The same things were measured in two ways. Each way mixes the same 11 hidden numbers, adds some noise and spreads widely along 6 directions of its own, which tell nothing about the thing.
In the rows, zero is written as 128.
Some things both ways: the first way, then the second way.
[ 99 176 135 155 139 132 164 168 106 125 117 106 115 119 146 136 127 168
 128]
[ 93 149 133 130 151 128 100 135 110 117 145 123 105 109  95 106 128 123
 128  81 112 133 129 127 128 123 106 128 121]

[ 75 150 176 191 225 154 145  93 166 176 152 126 135 146 114 189 103 120
 120]
[101 103 135  89  97 131 150 121 120 139 116 165 137 119 118 136 137 150
 132 189 113 102 180 171 129  97 177 113 124]

[141 150 135 159 131 126 139 113 140 145  91 114 171 188 146 153 105 126
 119]
[108 152 115 129 127 118 142 141 137 137 116 124 143 123  81 157 149 151
  98 150 113 128 119 146 138 105 133  94 114]

[103  94 140 106 106 120 120  96 126 100 136 103  98 124 180 129 144 182
  98]
[ 82 106 117  95 111 126 111 152 113 130 152  60 121  96 119 137 180 166
  80 131 117 140 123 106 137  79 166 106 145]

[144 131 154 159 122 147  99 137 124 172 191 149 144 131 172  84 111 104
 165]
[ 76 112 130 100 143 135 102 145 134 124 131 116 150  90 119 132 150 157
  97 121 103 132 139 159 128 104 117 108 153]

[100 163 181 139 150 189 101 157 105 150 151 173 166 178 135  97  95  97
 143]
[110 140  96 137 134 127 140 130 128 121 155 124 150 123  95 104 147 147
 137 113 128 104 151 132 121 112 132 131 128]

[ 90 122 159 125 107 110 109 135 130 142 161  99  75 110 126  89 107 115
 156]
[ 96 118 141 111 117  91 139  87 111 143 113 136 132 128 117 132 118 138
 109 129 100 101 147 137 114 129 139  98 118]

[ 82  70  85  90 111 130  86  98 144 137 121  88 112 137 138 149 136  99
 131]
[ 92 128 104 122 131 147 108 119 170 117  94  91  96 142 118  74 121 100
 138 102 117 144 151 135 134 162 134 165 131]

[ 98 119  74 158 162 119 114  80 213 108 157 158 165 189 118 143 126  90
 138]
[108 102 119 164 148 139 115 118 105 107 168  93 180 134 170  96 136 160
 132 102 121  92 102 117 145 103  67 149 135]

[ 69 175 152 146 120  83 115 182  98 101 162 144  34 124 159  27  63 204
 184]
[ 64 139 100 135 133  88  94 141 132 110 164  85 143 182 136 165 165 171
 107 140 101 136  99 105 158 124 140  56 126]

[120 128 106 113 111 160 114 124 148 105 140 132 161 166 119 134 146  87
 114]
[ 95 132  79 184 158 148 121 118 180 108  91  90  88 133 118  65 110  84
 147  59  85 143 115 120 119 181 110 149 146]

[166 121 191 134  90 123 161 118 101 111 123  97 170  72 142 142 193 172
  68]
[113 120 131 128 108 107 126 108 102 135 143 117 131 106 134 107 147 108
 128 106 112 109 112 120 122 101 121 136 123]

[151  89  75 111 102 130 113 109 116 124 117  77 122 127 151 112 137  99
 139]
[ 83 103 113  65 108 113 107 100 124 134 150 132  89  93  85  88 111 113
 141  92 109 104 187 163  76 101 138 149 131]

[113 164 108 157 186  82 169 118 147 124  87 110 114 152 157 180 120 196
 108]
[ 71 129  91  88 145 164  95 145 150 122 160 110  92 117  57  48 135 100
 165  76 122 148 156 144 122 104 104 185 117]

[131 167 106 152 147 126 137 145 118 140 132 115  76 139 139 128 119 135
 132]
[ 53  87 152 109 125 102 104 143 105 128 127  72 124  64 124 137 155 123
  73  92  55 135 107 151 118 110  95  66 140]

[153 130  88 123 119 128 117  94 138 102  88 140 176 179 155 102 134  92
 132]
[ 71 112  96 111 135 140 129 141 153 146 113 139  97 108  84 113 165 141
 137 120  91 149 130 129 102  84 182 118 147]

[129 103 137 148  92 127 106 132 101 131 120 102 125 116 148 115 143 135
 137]
[108 114 146 138 126 114 120 111 103 129 134 133 156 118 151 138 126 146
 106 134 101 105 104 134 137 103  97 104 123]

[ 87 186 169 145 160 160 114 153 128 153 164 159 155 180 131 136  68 112
 145]
[102 149 100 130 140 122 159 134 122 130 131 116 143 136  83 135 151 138
 124 122 121 116 150 144 137 129 139 117 123]

[117 174 140 139 149  86 123 151 123 158 111 117  86 132 108 150 109 145
 134]
[ 82 131 136  95  98 127 127  80 154 121 101 118 131 157 144 133 134 100
 118 161 114 124 169 207 158 172 112 112 131]

[122 113 161 146 161 137 147 102 139 140 129 108 144 143 142 117 121 126
 111]
[110 140  88 126 108 105 112 128 150 111 150 104 138 135 100  96 146 126
 149 113 129 101 147 152 104 106 120 145 109]

[113 150 172 121 132 134 164 120  93 124 102  80  94 117 161 146 128 180
  94]
[109 150  88 139 119  84 118 111 120 130 170  87 115 130  88 109 149 114
 132  71 118 111  97 110 100  94 105 134 107]

[141 135  96 108 128 110 159 122 102 138  51  55 129 125 152 179 141 153
  99]
[111 164 128 101 116 112 122 100 122 136 136 127 110 105  80 117 141 117
 108 102 134 123 148 146 114 119 129 126 120]

[161 132 128 162 116  88 150 128 130 100 108 124 151 114 126 121 173 155
 105]
[132 129 138 144 119 105 145  92 119 138 106 162 170 137 157 140 128 151
 118 155 122  94 128 129 131 122 145 115 129]

[106 145 142 138 146 136 101 182  68 134 100 138 127 149 123 133 109 174
 121]
[ 90 104 131  77 102 128 132 126  87 120 196 103 153  98  95  79 136 118
 126 122 127  92 188 154 147 110 102 139 109]

[129 103 163 113  63 117 121 118 153 142 197  97 146  99 150  69 119  84
 148]
[105 168  86 106 129 113 125 113 189 132  56 139  76 161  77 116 115  97
 149 115 124 144 175 159  97 169 186 153 123]

[128  98 138 109 126 122 105 129  88 146 117  98  77  99 164 114 145 161
 123]
[138 142 123 155 125  99 121  77 127 125 150 116 193 124 158 116 132 157
  94 108 140  86 107 110 123 123  94 123 141]

[177 161 156 133  76  79 147 128 159 129 134 115 143 131 120 129 154  97
 111]
[ 83  98 174  74 119 130 144  79  90 156 107 131 113  63  91 108 124 104
 101  94  96 108 162 191 104 107  87 133 127]

[122 201 130 140  98 158 107 202 107 106 137 190 172 189 125  44 106  99
 165]
[107 152 126 111 143 140 136 133 123 130 122 158 114  99  75 108 126 145
 124 118 128 122 185 136 122 130 168 126 133]

[ 96   4 151 111  85 138  70  83  95 163 106  56 176  96 157 141 132 127
 125]
[129 128 143  87  94 160 145  99 126 139 133 189 126 110 104  90 105 106
 143 173 139 111 187 163 150 117 144 158 116]

[137 130 121 115 127 105 142 105 131 123 130 101 149 119 161 177 136 168
  93]
[ 88 137  85  74 107 109 122 140 133 128 145  77 119 156  99 145 178 146
 117 146 146 137 163 128 137 111 195 127 131]

Other things, the second way, with their names:
z_178: [ 95 127 122 104 120 104 107  90 129 131 145 104 141 134 124 127 132 151
  97 116 123 110 134 130 120 120 119 113 134]
z_744: [167 174  77 171  97  74 143  89 147 111 154 113 206 216 155 126 142 152
 143 162 175  71 126 102 151 140 136 144  99]
z_846: [ 83 117 131  78 134 137 131 138 132 140  79 133 125 136 119 120 156 153
 125 154 129 143 181 129 139 130 212 138 139]
z_6: [ 98 102 111 117 123 120 132 103 119 145 143 140 115 123 100  88 109 103
 152  99  97 107 127 133 107  98 105 154 113]
z_947: [ 65 120 127  63 109 157 123 121 160 126 113 114  68  75  60  98 111  78
  97 118  89 153 207 199 133 167 134 110 146]
z_946: [110 137  82 119 115 120 145  79 148 124 161 117 138 154 102  95 127 124
 136 115 135  96 166 141 127 144 128 139 134]
z_304: [110 135  81 111  98 128 126 109 171 115 104 106  92 201 110  74 107  71
 185 140 135 123 174 155 144 166 141 194  90]
z_869: [125 158 122 144 133 106 147  82 122 152 124 148 125 113  83 118 128 131
 113  93 119 110 110 114 102 109 122 119 119]
z_282: [112 159  98 140 136  74 105  98 129 118 137 117 129 162 109 120 126 148
 143  84 133  92 132 124  86 121 124 137 108]
z_860: [ 85 133 117 144 152 101 124 155 133 118 115  97 163 114 117 148 156 158
  90 115  90 126 122 129 132 138 133  72 140]
z_412: [137 149 148 135 127 121 159 128  93 129 134 168 174  82 102 122 135 159
 108 141 133  86 170 137 128 115 148 109 123]
z_416: [136 162 142 150 128  96 138 111 121 126  64 120 176 175 180 185 162 173
 101 171 149 113 118 129 153 142 166 115 128]
z_617: [112 145 118 110 132 129 121 130 145 131 100 124 139 132 110 120 135 107
 131 125 130 132 138 167 135 129 113 159 118]
z_374: [112 139 158 109 124 121 137  80  94 135 159 165 155 100 112 118 123 145
 106 123 126  92 159 149 131 118 106 108 129]
z_690: [108 104 110  87 113 128 159  98 118 149 137 122 146 134  92 110 127 138
 130 139 131  93 166 158 121  96 124 159 111]
z_449: [126 125 119 147 134 126 171 130 113 143 117 150 137 119  95 124  98 115
 117 138  96 111 134 122 147 137 130 113 113]
z_29: [101 108 129 103 117 106 131 137  75 118 188  86 175  63 106  99 166 149
 110  89 127  76 161 146 106  79 101 132 126]
z_786: [132 139 163 124 118 150 182  74  94 154 124 164 144  91 103  93 127 102
 108 125 127 107 147 136 154 131 114 135 125]
z_798: [ 89 105 171  82 120 171 128  72 133 144  85 151 104  60 129 114 117 111
  94 119 104 127 167 211 117 129 103 137 168]
z_726: [ 93 124 138  68 101 156 138 136 134 129 120 151 116  65  80 119 147 135
 111 161 123 125 208 201 123 107 166 118 142]
z_688: [112 137 135  91 143 129 141  98 116 167 109 133 135 101  84 125 141 133
  96 101 131 132 125 133 117  96 122 151 132]
z_245: [104 138 155  92 121 161 158  87 138 158  90 184 106  83  99 109 128 107
  97 143 113 146 172 148 143 151 177 112 159]
z_595: [152 138 146  90  94 125 158  69  75 130 186 165 176  82 116 116 126 156
 115 141 173  49 207 173 119  97 122 147 135]
z_165: [105 151  86 114  94  84 122 128 137 103 159  87 149 180 117 140 151 147
 131 158 143 100 172 139 142 139 162 109 108]
z_936: [ 90  92 137 104 118 129 127 115 110 132 117 138 121 101 134 116 132 136
 134 127 101 105 156 162 107 100 140 135 137]
z_472: [ 67  90  90  99 108 130 122 150 133 119 131  87  55  93  92 106 128  94
 138 101  77 133 169 156 103 121 164 126 145]
z_774: [112 155 162 120 141 134 116 116 105 118 111 150 138 132 128 121 123 123
 132 126 136 118 153 163 153 142 102 144 112]
z_405: [102 148 139 132 126 145 111 103 140 118 106 110 116 126 133 109 133  77
 128 105 117 140 118 180 152 150  70 151 125]
z_394: [108 132 108  98 126  99 124 122 123 118 130  92 154 128 101 110 139 151
 119 108 142  94 184 146 106 129 139 148 121]
z_900: [ 72 104 156  67  91 130 124  86 122 145 101 127  82  79 105 110 146  94
 120 120  96 128 165 196  99 105 133 126 133]
z_79: [ 89 146 149 136 118 136  98 116 147 114  98 138  91 116 143 123 128  96
 119 127  93 149 127 157 145 158 129  97 140]
z_28: [ 86 143 117 105 130 138 101 133 152 126 126 115 121  90 112 124 166 123
 103 106 114 152 126 155 124 113 131 119 158]
z_768: [ 64 102 134 118 124 115 118 146 126 151 109 107 119  93 118 140 182 131
  98 123  69 157  75 117 123  78 148  82 137]
z_843: [ 68  84 180  67 113  87 117 123  49 152 173 128 133  35 103 127 150 166
  70 107  84 103 151 108 101  67 154  62 135]
z_188: [125 152 156 104 118 127 154  60 104 145 127 167 128 102  97  87 110  84
 122 101 133 105 169 156 131 153 107 146 122]
z_196: [127 128 120 110 116 134 145 104 130 150 126 143 141  79  93 104 140 120
 114 111 126 110 134 149 106  88 123 155 135]
z_760: [121 122 124 105 106  85 129 109 116 136 111  84 139 139 116 127 123 138
 101 128 130 101 144 125 119 124 137 138 102]
z_603: [127 169 130 114 110  99 122 111 150 125  81 140 114 143  96 116 112 121
 122 140 135 119 175 147 118 158 162 129  97]
z_518: [ 89 110 116 132 113 147 134 106 154 129  84 110  88 108 126  57 141  50
 159  88  91 139 136 161 119 148 121 169 136]
z_819: [ 95 139 136 101 143 116 109 134 120 133 118 147 120  93  94 132 129 146
 114 106 114 123 155 152 102 107 141 119 134]
z_828: [115 145 136 136 121 108  97 102 114 109 161 123 159 144 155 118 133 168
 115 131 141  99 132 110 139 121 124 115 124]
z_211: [134 119 159 123 110 164 166  84 116 149 132 163 160  78 129 127 111 108
  84 159 113 111 129 165 168 121  88 119 144]
z_596: [103 135 101 117 121 146 140 132 155 132 117  97 113 122  84  97 142 139
 101 135 125 142 153 105 146 136 174 123 134]
z_866: [ 90 117 108 136 138 127 129 121 122 122 126  99 116 161 135 114 128 117
 142 116 106 126 127 121 150 140 127 140 126]
z_891: [122 128  80 129 112 117 152 113 164 129 111 118 142 176  86  73 105 123
 155 141 129  99 170 125 128 144 146 165  89]
z_918: [ 96 135 123 110 128 112 100 102 124 127 138  94 113 141 122 135 125 152
  97 113 125 124 125 118 132 122 125 118 129]
z_397: [130 137 108 153 130  89 153  86 115 141 128 129 141 141  98 118 103 135
 124  99 113  85 120 113 104 121 110 126 101]
z_327: [115 128 138 126 107 131 134  88 119 136 155 157 149 120 133 123 134 144
 114 153 121 105 123 135 142  96 120 109 131]
z_461: [ 86 128 112  94 106 114 127  96 131 118 154 139 115 141 110 126 123 146
 128 147 120 100 198 160 124 139 163  94 136]
z_284: [116 144 148 136 124 128 128 106 115 127 100 140 122 117 151 116 141  83
 134 113 117 129 124 152 144 147 118 144 132]
z_263: [ 76 118 129  77 112 125 100 127  97 122 178  62 135 107 129 173 175 158
  77 130 130 126 128 165 146  82 106 105 147]
z_537: [108 152 103 133 129 144 148 124 148 135 118 137 119 133  89 141 137 120
 118 143 112 140 125 151 149 125 136 114 131]
z_365: [133 160 100 139 135 135 138  92 179 130  75 121 146 189 132 115 115 135
 119 150 150 130 146 124 156 177 152 155 128]
z_738: [ 84 101 112 109 129 130 127 114 123 133 126 113  87 109 102 117 113 138
 119 104  95 120 155 137 105 118 152 121 144]
z_208: [114 161 128 137 131 127 108 119 153 108 121 113 147 117 118  91 122 110
 107 107 123 125 146 143 149 172  98 126 126]
z_35: [102 132 154 130 144 119 133 100 112 153  83 153 123  92 134 154 148 120
 106 101  95 132  98 155 111 109 121 115 151]
z_194: [134 128 110 135 102 124 175  96 124 119 122 118 166 143 137 114 125 102
 134 149 136  83 178 171 153 164 122 146 127]
z_219: [102 136 127 159 147 141 128 104 132 127 107 137 102  91 107 110 115 102
 125  74  88 122 112 163 106 128  79 127 139]
z_335: [117 168 111 108 116  68 119 107 110 113 151 110 175 180 116 174 155 186
 126 144 163  74 166 168 112 107 131 117 100]
z_943: [133 134 112 142 115 102 158  83 133 138  98 121 180 151 149 115 161 150
 131 133 145  85 143 132 114 123 153 149 131]
z_465: [ 72 118  73 114 115 107 124 124 164 129 121  84 108 200 117 133 146 108
 149 143 100 141 122 137 146 135 147 125 114]
z_361: [ 98 128 139 129 121 156 135  99 137 136 103 168  86 118 121 128 108  84
 133 136  88 142 126 172 148 138 114 119 137]
z_755: [ 76 122 144  73 105 129  98 140  86 123 174 101  93 112  88 118 147 145
 122 132 127 127 157 138 138  77 134 125 101]

Some of these things the first way, each followed by its name:
[111 161 135 129 149 138 132 100 169 127 135 150 168 150  96 144 150  84
 100]
z_518
[144 211 144 153 114 128 111 161 103 131 121 158 135 162 118 151 118 145
 124]
z_465
[121 109  78 113  78 142  83 125 124 114 120 116 186 150 119 162 141  86
 131]
z_866
[116 234 131 143 161 164  89 194  57 141  53 179  72 218 123 166 103 147
 131]
z_690
[166 110 112 120 113  85 143 104 112 120 113  98 128 101 193 105 141 175
 113]
z_28
[110 152 185 149 104 121 131 142 150 141 191 146 143  99 132 108 149 113
 129]
z_416
[116 174  76 107  97 114 112 195  38  99  34  92   9 141 162 140 139 207
 134]
z_918
[ 89 173 164 158 182 172 120 106 140 188 115 128 155 161 121 169 108 105
 135]
z_327
[178 153 114 154 148 115 169  85 136 138  72 100 172 128 148 194 174 136
  82]
z_768
[147 160 125 143 100 122 136 114 158 154 120 115 196 142 116 165 147  93
 113]
z_405
[113 120 103 143 115  91 162 114 149 106 110  80 137 103 125 117 151 147
 118]
z_79
[139 150 208 146 106 152 127 170 101 133 167 135 176 126 118  98 125 142
 116]
z_165
[149 192 128 133 100 112 127 142 112 116 136 139 100 153 173 125 114 177
 126]
z_263
[112  94  97 114 162 142 110 132  98 116 110 121 119 152 155 112 110 134
 119]
z_29
[116 118 144 148 153 127 121 153 110 151 174 121 105 116 160 104  99 141
 146]
z_860
[116  62  98  82 112  65 105  83 151  95 119  80 119 139 144 118 109 150
 120]
z_946
[ 95 106  90 112 142  93 118 115 134  83 113 117 108 159 144  83  96 155
 133]
z_595
[114 175  75 146 157 101 169 119 153  89  82 108  91 177 137 141 115 146
 120]
z_219
[ 56 164 164 144 154 101 127 143 171 114 211 144  77 141 117  48  59 142
 173]
z_461
[127 154 128  89  86 165  64 159  81 168 109 138 178 141 132 114 130  80
 150]
z_245
[112 136  95 141 143 141  96 129 106 180 112 115 126 146 158 156 103 112
 148]
z_617
[ 51  95 103 153 180  97 134 100 192 112 165 129 140 160 135  72  69 124
 153]
z_412
[ 98  76 156 123 121 127 106 128 129 180 169  87 138  94 147 105 117 125
 143]
z_208
[ 89 107  62  94 135 163  57 155 101 152 130 123  88 171 145  96  84  70
 175]
z_394
[149 205 203 166 120 211 151 152 126 120 205 167 189 152 112 144 146 112
  93]
z_472
[117 178  99 161 166 109 182 110 205 126 156 112 131 149 115 122 117  86
 141]
z_282
[103 183 164 120 109  99 148 150 108 100  97 120  66 144 149  73 110 174
 129]
z_869
[ 62  65 115 110 163  95 100 105 107 121  95  85  73 123 145 120  96 189
 124]
z_744
[ 88 140 157 151  98 104 158 127 153 101 127  99 129 135 136 113 126 164
 122]
z_755
[122 129  98  95  89 101  93 169  78 115  95  98  68 158 148  97  90 171
 141]
z_947
[ 75 156 101 167 177 126 144 114 182 161 193 120  99 140 156  99  73  99
 180]
z_819
